The rows come from 5 hidden closed curves, with some noise, and rows from the same curve form a group. Each curve winds through 8 dimensions. The rows are also pushed far along 5 directions, which tell nothing about the answers.
Known rows, each followed by its group:
[-15   2  -4  -4  -6  22   6 -19  20 -16 -18 -10  12   1  10 -19 -16   9
 -42   7] => K387
[  9 -13  -7   3   1  31  10  28   4   0  42 -23  -8 -12  27  -6 -28  -5
  23   6] => K400
[ -1  -2  -2   6  14  26   8  -2  18  -6   7  -6  16 -14  -2   2   6 -13
  -7   8] => K400
[ -3   9  -2  -1   2  43   3   5  37 -26  -1  -3   5  -3  -2  23 -16 -16
  -8  34] => K25
[ -1   7   9  -3   7  -5  -4  12  19   1   8 -13  23 -16  -7  -1 -10  -4
  -6  -6] => K387
[-17  -2  -3   0 -18   8   4 -10 -11  -3  -8   4 -16   2  20 -22  10  -3
  -4 -13] => K25
[-13   2  -7  10   3  11  16 -23   7 -24 -10 -12 -13  -9  14  -8  -1   5
 -30  13] => K951
[ 12 -13  -8  -1  -4   9   6  -2 -21 -14  10   4 -27   5   4  17 -17   3
  18  29] => K951
[  2  12   7   8  26  23   1  18  40 -12  33 -29  31 -39   0   7 -11  -6
   0   4] => K400
[-12  -7   1 -23 -22 -13   4  -3  -9  18   1  17  -9  32   6 -13   2  19
   4  -7] => K387
[ -9  -5  10  -4  -8  16  11  -8 -13   0 -13  -4  -6  -8  23 -36  -6   5
  -1  -3] => K951
[  9  -5   7  -5   4  20   8  14  19   2  21  -7   8  -3   8  -2  -9 -11
   8  12] => K25
[  0   6  -3  -1  -2 -18 -14 -12 -19  -2 -24  25 -19  21  -5  14  12  13
  -2   8] => K951
[ -5  17  -8 -11  -3  22   4  -4  31   0 -13  -3  18   1  -7  -9 -13 -12
 -31  -1] => K799
[ -1 -20   8  11   6  -5  16 -12 -43  -9  -6  -4 -29 -28  29 -31   0  -4
  11   7] => K400
[  9  -1  -6  12  13  20  15  10  19 -10  22 -20   3  -7   2  15 -11  -9
   5   6] => K951
[  2 -10   2  20   0  -6  -7 -15 -22 -14 -23  -1  -8   1   5  -2  11   6
 -13  -4] => K25
[  9   3   6  15  11 -12  -2  10   5  -2  16 -19   4 -16   1   4   8  -5
   4 -11] => K799
[ -7  -7   8   9  13 -28  -8   4  -9   2   6 -14  10 -22   8 -15   4  10
   1 -21] => K387
[  5   6  -3 -12 -10   7  12  13  48   2  23 -10  14  13 -15  17 -12 -17
  -8  16] => K387
[ 14 -23  -7  25  13  -8  11  -8 -26 -14  11  -9 -20  -6   4  15   4  -5
  10   3] => K387
[ -7  11  -5 -10   7  24   5 -21  16  -8 -14  -2  24 -15  -6 -18  -9  -3
 -33   4] => K799
[ -6   8  -7   7  20  -3   7 -24  -2 -18 -25  -1   2 -16 -11   9  -2   2
 -22   6] => K799
[-17  11  -2 -19 -21  28  21 -15  20 -13  -6  -2  -1   4   2 -11 -14  -7
 -21  11] => K387
[ -6  17   6  -7  11 -16 -22   2  10  25  -5   8  43  -2 -22 -11  24   5
 -12 -44] => K799
[-11   9   1  -9   3   1 -10   8  29   0   1   1  19   4  -6   9  -6  12
  -6   4] => K387
[  3  14  -7  14  10  13   4  -1  34 -30  -4 -15   1  -2 -16  45 -12  -7
 -14  28] => K400
[-10  -7   7  -6 -15   2  17 -20  -8  -8 -23   9 -17  17   7  -9   2   6
  -6  17] => K951
[ -6 -13   5 -16 -13   7  12   0  -6  -3  13   9 -14  -2   9 -14  -6 -17
  11  14] => K799
[  8 -12   9  -3  -8 -36 -13  20 -15  17  13   7  -7   8  -4   5   5   1
  21  -3] => K951
[  1 -15  -1  -2   7   8   3  34   8  18  41 -11   4  -8  21  -9 -15  -2
  23 -12] => K387
[ -3  20  -3 -15  -7   7 -15  16  34  22  28   4  38   1 -21   6   6   1
   5 -15] => K25
[ -1   8   2 -20 -16   4   3  11   4  33  18   1   9  20   8 -29   5   7
   9 -34] => K25
[-11  -4   3  10   7 -12  -6 -24 -14 -10 -30  11  -2  -5   5 -11  21   3
 -24  -3] => K799
[ 11  21   0  -6  -5 -13 -17   8  13  -3 -11   2   6  16 -28  37  -3   8
  -1   7] => K799
[ -2  -5  -1 -22 -16  28  27  -4  13  -7  12   3 -13  10   4  -1 -12 -13
   5  38] => K400
[ -8   3   2 -22 -28 -10  12 -21   2   8 -17  13 -11  40  -5  -8   6  17
 -16   9] => K400
[-15  18   9   3   3 -24  -5  -8   7   6 -23  -5  11  -5   0 -17  14   9
 -19 -32] => K387
[  6 -11   1 -16  -7   4   9   4   3   6  15   4  -6  22   1   2  -6   3
   7   9] => K799
[  4  26  11  -9 -18 -12 -21   5  36  -3 -12   3  23  21 -33  24  14  -7
 -18   1] => K799
[ -3   2  -9  21  19  13   6   4   5 -18   8 -21  -3 -17   7  17  -6   0
   3 -10] => K387
[ 13  -4   3   5  -6 -20  -6  14  -9   5  -2  -5 -18  19   3  10   0   1
   7 -10] => K799
[ 11 -11  -3  -6 -15 -15   2   4  -4   1  -2  15 -26  26  -1  18 -17   2
   9  39] => K400
[ -2   5 -13 -14 -26  22   3  -5  14   6   4   9   4  18  -6  -2 -11  -3
  -7  14] => K400
[-16  14  -7 -13 -22  15  11 -26  17  -7 -11  -2  -1   6   6 -19  -4  16
 -29  17] => K25
[ -4  16 -16  14  22  14   3  -5   3  -5   5 -15  13 -34   2  -8  -3  -9
 -12 -26] => K25
[ 12   1   3  -7  -9 -33   3  13  17  19  17   1   5  25 -23  19   6  -5
   5  -4] => K387
[ 10  13   0 -35 -29  10  11  15  36  11  19  12   3  30 -25  15 -16 -28
   7  20] => K25
[  5 -17   3   7   8 -24 -11   0 -33   5 -12  20 -17  13   1  10  12   6
  15  -3] => K25
[ -5  -2   2   9   5 -12   4  14   4   0   7 -11 -10  -8  11   1  -2  -7
   7 -11] => K387
[ -4  -4   6 -28 -19  26  12   9  21  -5  23   4  -6  10   3   4 -18  -3
  13  37] => K400
[ -2   4   5  10  16 -13 -18 -17 -11  -3 -33  18  13   2 -14   6  20  10
 -18 -10] => K25
[  4   3  -6  10  -9 -17   7 -27  -3 -17 -28  -4 -13  17 -11  11   1   5
 -31  11] => K25
[ -5  -7   9 -10  -2   7   7   7   4  10  29  -5  15 -21   9 -24   3  -7
  11  -1] => K951
[ -5  18  -5  -4  25   3   4  18  24  14  29 -10  22 -24 -10   7   2  -7
  13 -19] => K799
[ -3   2   6  17   9 -24  -2  -2 -12  -6 -17   0 -15  -7   6   4   7   3
   3  -5] => K400
[ -6  -4   5 -25 -24  -7  16 -12  -3   5   1   7 -12  23   0 -12  -6  16
   0  18] => K951
[ 21  -6  -6  10   8   7  -6   7  -9 -11   4   1 -13  -6   1  17 -15 -11
   8  25] => K951
[  6  -8   2 -11   1   8  -3  40  -4  28  36   8  -6   3   9   6   0 -10
  52  -5] => K400
[ -7  -3 -11   8  15  33   1   8  -5  -4  20   1  -9 -23  30 -11  -2  -5
  15   0] => K951
[ 1  4  0 15 18 -1 -1  3 22 -8  5 -7  9 -1 -7 26  9  3 -4  4] => K25
[ -1  16   5  -5  12  -7 -21  17  18   8   5   5  25   9 -22  25  16   5
  12 -27] => K799
[  6  13  -4 -18   1  13  -9   9  39   6  18   3  24   5 -13  12 -15   4
 -13  28] => K951
[  7   5   0 -13  -3   1  -7  11  25  21  14  20  18  28 -21  20  12  -2
  12   5] => K951
[ 10   0  -7  -7  -2  27  -6  13  31  -7  14  -5  14  17 -10  23 -13  -6
  -7  16] => K799
[ -1   1 -11   8   8   4   3  12   1   7  18 -13   1 -29  11 -13  -8 -13
   3 -10] => K799
[  6 -11  -3  22  22 -19 -13   4 -18   5   0  10   2  -4  -7  22  19   2
  16  -9] => K400
[ 14  -3   3  16  15  -9  -4 -13   2 -25 -17  -1   8  -6 -29  38   2 -10
 -17  21] => K387
[  3   3  -6 -16 -25  40  19 -14  14  -9   0 -12  -1   9   8 -22 -26  -1
 -21  19] => K951
[ -5   5 -16  -3 -13   2   0   6   2  15  14   0  -3   6   5  -9  -2  -1
   2 -18] => K25
[ 11 -20   0   5   5 -27   2  -1 -40   0   2  13 -25  -5  -1   5   1 -10
  23   5] => K25
[  2 -11   1  24  19  -5   3 -24  -9 -22 -22  -6  -2 -16   2   0   5  -2
 -25  15] => K387
[  2 -13  -8   8  -4  -8  -3  13 -33  18  19   2 -16  -7  16 -13   5   0
  33 -24] => K400
[ 19 -17 -11  30  16 -17  -1  12 -28 -10  19  -4 -36 -11  12  23   1 -17
  22   4] => K951
[  5  22   4 -16 -17   2  -5 -12  10  15 -31   3  19  16 -17 -19   2   0
 -26  -8] => K400
[ 14  11 -10   1  11  25  -1  -6  22 -13  -5  -9  20   2 -16  18 -18   1
 -22  14] => K25
[ 10  -6   1   0   2  15  13   6  28 -13  14  -4  -1   0  -3  18 -16 -17
  -4  42] => K951
[  4   2  12  19  16 -11 -14  -1   2 -19  -6  -8   2  -4  -4  21  20   6
  -2  -2] => K799
[ -9 -12  -3   9  12  13   1 -11   6 -10  -2  -7  10 -13  16 -18  -2   4
 -20   7] => K387
[-10  -1   1 -21 -23  18  14  10  -8  11  29  -1 -14 -12  27 -36 -16  -3
  25   3] => K400

New rows, each followed by its group:
[-10  -8  -8 -15  -9  27   9  17  23   2  31   0  -1  10  11   8 -17   0
  12  12] => K387
[ 12 -19  -6  24  16   6   5   3 -22 -21   3  -9 -25   2   9  26  -4  -1
  14   3] => K25
[ 12  -6   0  13  17  -5  -3  15  -1   8  16  -4   9  -3  -6  17   6  -5
  12 -18] => K387
[-10  20   8 -17 -13   8  -6  -3  26  -1   7   3  19  -4 -13  -3   9  -5
  -7   4] => K799
[ -8  11  10  -6  -2  23   4 -32   8 -16 -39  -4  20  -7  -2 -26  -5  12
 -39  12] => K951
[ -7  -3   1  -2  12  14   6  17   8  -6  24 -16   3 -21  15  -3 -19   5
  14  -1] => K387
[  9  -3  -5  10  20  -7  -2   4  -3   3  30 -11   8 -15  -2   9   6   8
  10 -12] => K951
[ -9  -6 -12  17   8   7  -1 -21 -11 -25  -7   4 -15 -13  13   4   5   0
 -19  15] => K951
[-10  11   4 -11  -4 -20  -6   3  22  13   5  -8  25   9 -12  -3   3  16
 -15 -25] => K387
[ -3 -12   0  -1   6 -17   2 -11   2  -1   4   5   1   9  -5   6   5  13
  -4  13] => K387
[  1   1   3   7  26  23   3 -13  17 -23  -8  -3  22 -22  -9  11  -7  -2
 -20  26] => K387
[  7  -9   5 -10  -3  -4  10  19   6   4  31  -8  -2   4  -4  17 -13   4
  28  12] => K951
[  9  -2   9  -1  -6 -38  -6  -2   3  -5 -17  14  -9  18 -25  30   4  -6
  -1  26] => K387
[  6  -3  -8   7  13   9  -2  -6 -19  -2   5  -5   6 -18   2  -9  -3   0
   0 -15] => K25
[ -4   4  11   0   5  26  -5   6   0  -5  17 -18  15 -24  18 -27   5  -1
   6 -24] => K799
[ -4  -3   4  19  19 -15   8 -20 -26  -6  -3 -16   6 -27   4 -17  16   9
  -9 -35] => K387
[ -8  20  -6 -18 -20  14   9 -17  16  10  -8   4  12  12  -9 -17   1   7
 -16  -3] => K400
[ 15   7  -8  -8  -2  19   5  -2  18  -6  -2  -6   6  14 -12  13 -22  -1
 -16  20] => K25
[-17  16   9 -14 -15 -16   5 -15  -9   8 -21   6   0   8  -1 -22  11  11
 -13 -29] => K387
[  3   9  -1  11  16  -2  -5 -35  -2 -28 -23  10   7  -9 -21  21   9   7
 -25  26] => K951
[-10  -2   1  -3  -3   3   3 -17 -14 -10 -18  -6  -3  -4  12 -22 -11  19
 -15  -3] => K387
[ 12  10  -2  28  32  -8 -14  -5  -8 -20 -25  -3  -4 -16  -6  26   3   2
 -10   4] => K951
[ -4   8   9  -5  -6 -18 -20   6  15  11   0  13  21   4 -16   5  13   1
  -2  -3] => K400
[ -5  -6  -5   3   4  -8  -7  -3 -19   8  18   8  -8 -15  16 -18  12   2
   7 -11] => K951
[-14   3   2  -8 -13  10  12 -19  11 -13 -20  10  -5  20  -4   7   3   8
 -12  17] => K951
[ -3   5   1  12  12 -36 -17   6   9  -2  -4  -7  12   6 -19  30  11  17
  -2 -21] => K387
[-10   2  10   0   3  -7   4 -16  -3  -6 -13 -12  14 -22   5 -31  -3   5
 -25 -10] => K387
[-11   8  11  10   2   0   1 -15   8  -9  -4 -13  17 -23   3 -21  19   0
 -19 -12] => K25
[-11 -11  -4  10  -3   5   6  -5 -23 -22  -6  -4 -30 -13  20  -2  -7  -1
  10   6] => K387
[  2  -1  12   0   2  -9   2  -8 -10  -1 -24   3  -5   5  -3  -4  11  -3
  -7   5] => K400
[ 11  -9  -5   4   9   1  15 -19  -6 -22 -17   8 -14   8 -10  19  -8 -12
 -14  28] => K25
[ -5   4  -2  13  30  11   2 -12   7 -22   6 -13   8 -38   8   0  -2   4
 -14  16] => K951
[  8   6   6  -9   1 -19  -2   2  22  -2  -3   6   9  11 -28  24   1 -12
  -9  20] => K799
[ -4 -15   9  25  34 -21  -9  -1 -20  -8   0  -1   6 -33   8   0  16   3
   8  -7] => K387
[  2 -29   0  32  29 -28   0  13 -17  -9  22  -9 -13 -19   7  23  10  -6
  21  -4] => K387
[-2 -8 -5 -5  0 23  2 -3  4 -5  2 11  1  5  7  0 -6 -5 -4 18] => K25
[ -4   1  -6  -8  -7   6 -10   4  -1  13  17   6   6   1   5 -13   6   8
   2 -13] => K951
[ 10   8  -3   4 -12 -30  -7 -19 -12  -3 -25  14 -15  20 -15   7  11  -2
 -23   3] => K951
[  8 -16  -7  18  17   9   3 -12 -12 -22   3  -7  -7 -18   4  10  -4  -3
   1  22] => K387
[ -5  -5 -10   8   8   6  -2  14   2  -5  16   7 -11 -12   4  20  -3 -16
  19  10] => K25
[-13   9  -2   0  23  27  -1  -4   6   8  11 -13  36 -40  12 -40   4  -4
 -13 -35] => K799
[ -6  -5  -6 -12  -6  11   4 -13 -10   4   7   6 -10  -3  24 -34  -8  11
 -13  12] => K951
[ -1   3   5   6  18 -31 -11   2  10   0   8  -3  24  -1 -27  31  14  13
   0 -16] => K387
[  9  -1   9   8   7 -13  -3  -3  -2 -12  -8   6   0  -6 -19  24   7 -11
   6  18] => K951
[  0   1  -6 -19 -17   6  13  17  33   0  29   5  -8  22 -14  30  -9 -22
  13  23] => K799
[-12  -1   3 -16 -14   5   1   7   9  13  20  -6   9  -6  13 -30  -5   6
  -3  -7] => K951
[ -2   2  -1 -20 -19 -11   9   5  -8   8 -10  11 -26  28   2  -1  -8  -4
   8  -5] => K799
[ -2   1  -1   8   0 -23  -2 -12 -27  -4 -26   8 -29  10  13  -5   5  15
  -7  -3] => K951
[-11  -8   0  -1  -2  -8   5   4   0   2  15 -14   2  -4  10 -12  -7  10
  -3 -17] => K387
[ -1   6  -5  -1   8   6  -1 -15  17  -8   4  12  12   0 -15  17  10  -1
 -13  20] => K951
[  0 -10 -17  -3 -10  39  29  -4  -1  -4  25 -13 -16  -8  21 -19 -18 -10
   7  12] => K400
[ 14   9   3  10   6 -19   1  -5   8  -7 -13  -6   4  13 -25  28   5   4
  -8   1] => K951
[-17  -4   7 -19  -9  17  11 -10   8  15  13   2  20  -2  14 -41   7  12
  -7  -7] => K951
[  0 -12 -12   7  -7 -17  -1 -31 -37 -10 -27  16 -35  18  17 -11   4  16
 -21  14] => K951
[ 13  -7   1   7  -8 -12  -2   5  -7  -9  -9  -5 -24  22   2  16  -6  -1
   0   6] => K799
[ -3   3  -2 -18 -25  17  -2   1  23   4  18  -1  13  11   0 -11 -15   6
 -10  13] => K400
[-13  -7  -3  11  13  13   4  -2   4 -12   6 -23   8 -22  22 -17 -10   8
 -14 -15] => K387
[ 17  23   3   3  20  -6 -12  17  23   4  18  -7  22 -20 -19  19  -1 -10
   6   1] => K951
[ -3  -1   2  -6   9  23   3   0  36   0  18  -4  31  -1 -11  12   0   4
  -7  16] => K951
[ -4 -14  -2   6  -8  -8  10  -7 -12  -3   5   8 -21   8   8   1  10  -8
   4   5] => K951
[ 10 -11  -7  12  10  -7   2  26 -17   3  24  -3 -34  -4  23  12  -9  -4
  33   3] => K951
[ -1  18  -6   1   2   3   3 -12  15  -8  -5   6   2   6 -13  16   9  -2
 -10   4] => K951
[-19  -7   4 -14 -13   4  10  -3 -11  21   9   8 -14  -2  39 -56   6   5
   2 -11] => K951
[-10 -10   2   7   9  13  -3 -13 -13 -18 -13   4  -4 -12  12  -2   0  11
  -3  14] => K951
[ -6  -7   6   4 -11 -22  -5 -10 -19   0 -18   8 -10  13  -2  -2  21   4
  -4 -11] => K400
[  0  11  -3 -26 -12  16   0   1  17  17  17  17  13  19 -10  -3  -1   7
   6  10] => K951
[-18   3  -3  13  12  -1   4 -21   7 -25 -12  -8   6 -15  -3   9   8   7
 -20   0] => K387
[-19   7  -4  14   8  13  -3 -30   6 -25 -29   3   6  -8   6  -1   8  17
 -32   9] => K400
[ -1  -6   8  -6 -17 -21 -11  -2 -22  12  -5  10  -8   7   5 -16   8  13
   9  -3] => K25
[ -6   7  15 -27 -32 -17   5 -17   1   3 -15   9  -7  17  -2 -25  -5  10
 -16  17] => K400
[  2  -8  -4  16  16   6   9   4   3 -21  14 -22  -8 -24  12   6 -14  -3
   4   8] => K387
[ -8   6  -5   3  16  21  -9  21  22  12  38 -20  38 -26   7 -11  -1   5
   9 -37] => K387
[  3  -2   1  12   5 -16  -5  25   1  -2  10  -5 -16   1   2  25   1  -9
  20  -4] => K951
[  9  14   3 -21   3  24  -4   6  28   6   7  10  30   8 -21   9  -6  -9
  -3   6] => K25
[  1  12  -7  -5  -2  24  13   7  27  -1  27   0  -1  -3   0  10  -4 -16
  11  11] => K951
[ -2  -5   2 -21 -26  -5  22  -3   3  14  18  -5  -7  14   7 -27  -9   0
  -4  -8] => K387
[ -5 -12  -5  -4  -3  14  13   5  33  -3  29  -5  10   2   0   5  -7 -12
  -6  20] => K387
[ -6  -9   5  29  23 -13 -17   1 -20 -13  -1  -2   2 -34   8   5  15  -1
   9 -12] => K400
[ 15 -11  -2  22  10  -5   1   0 -14 -13 -11 -12 -10   2   2  16  -4   4
  -1  -1] => K951
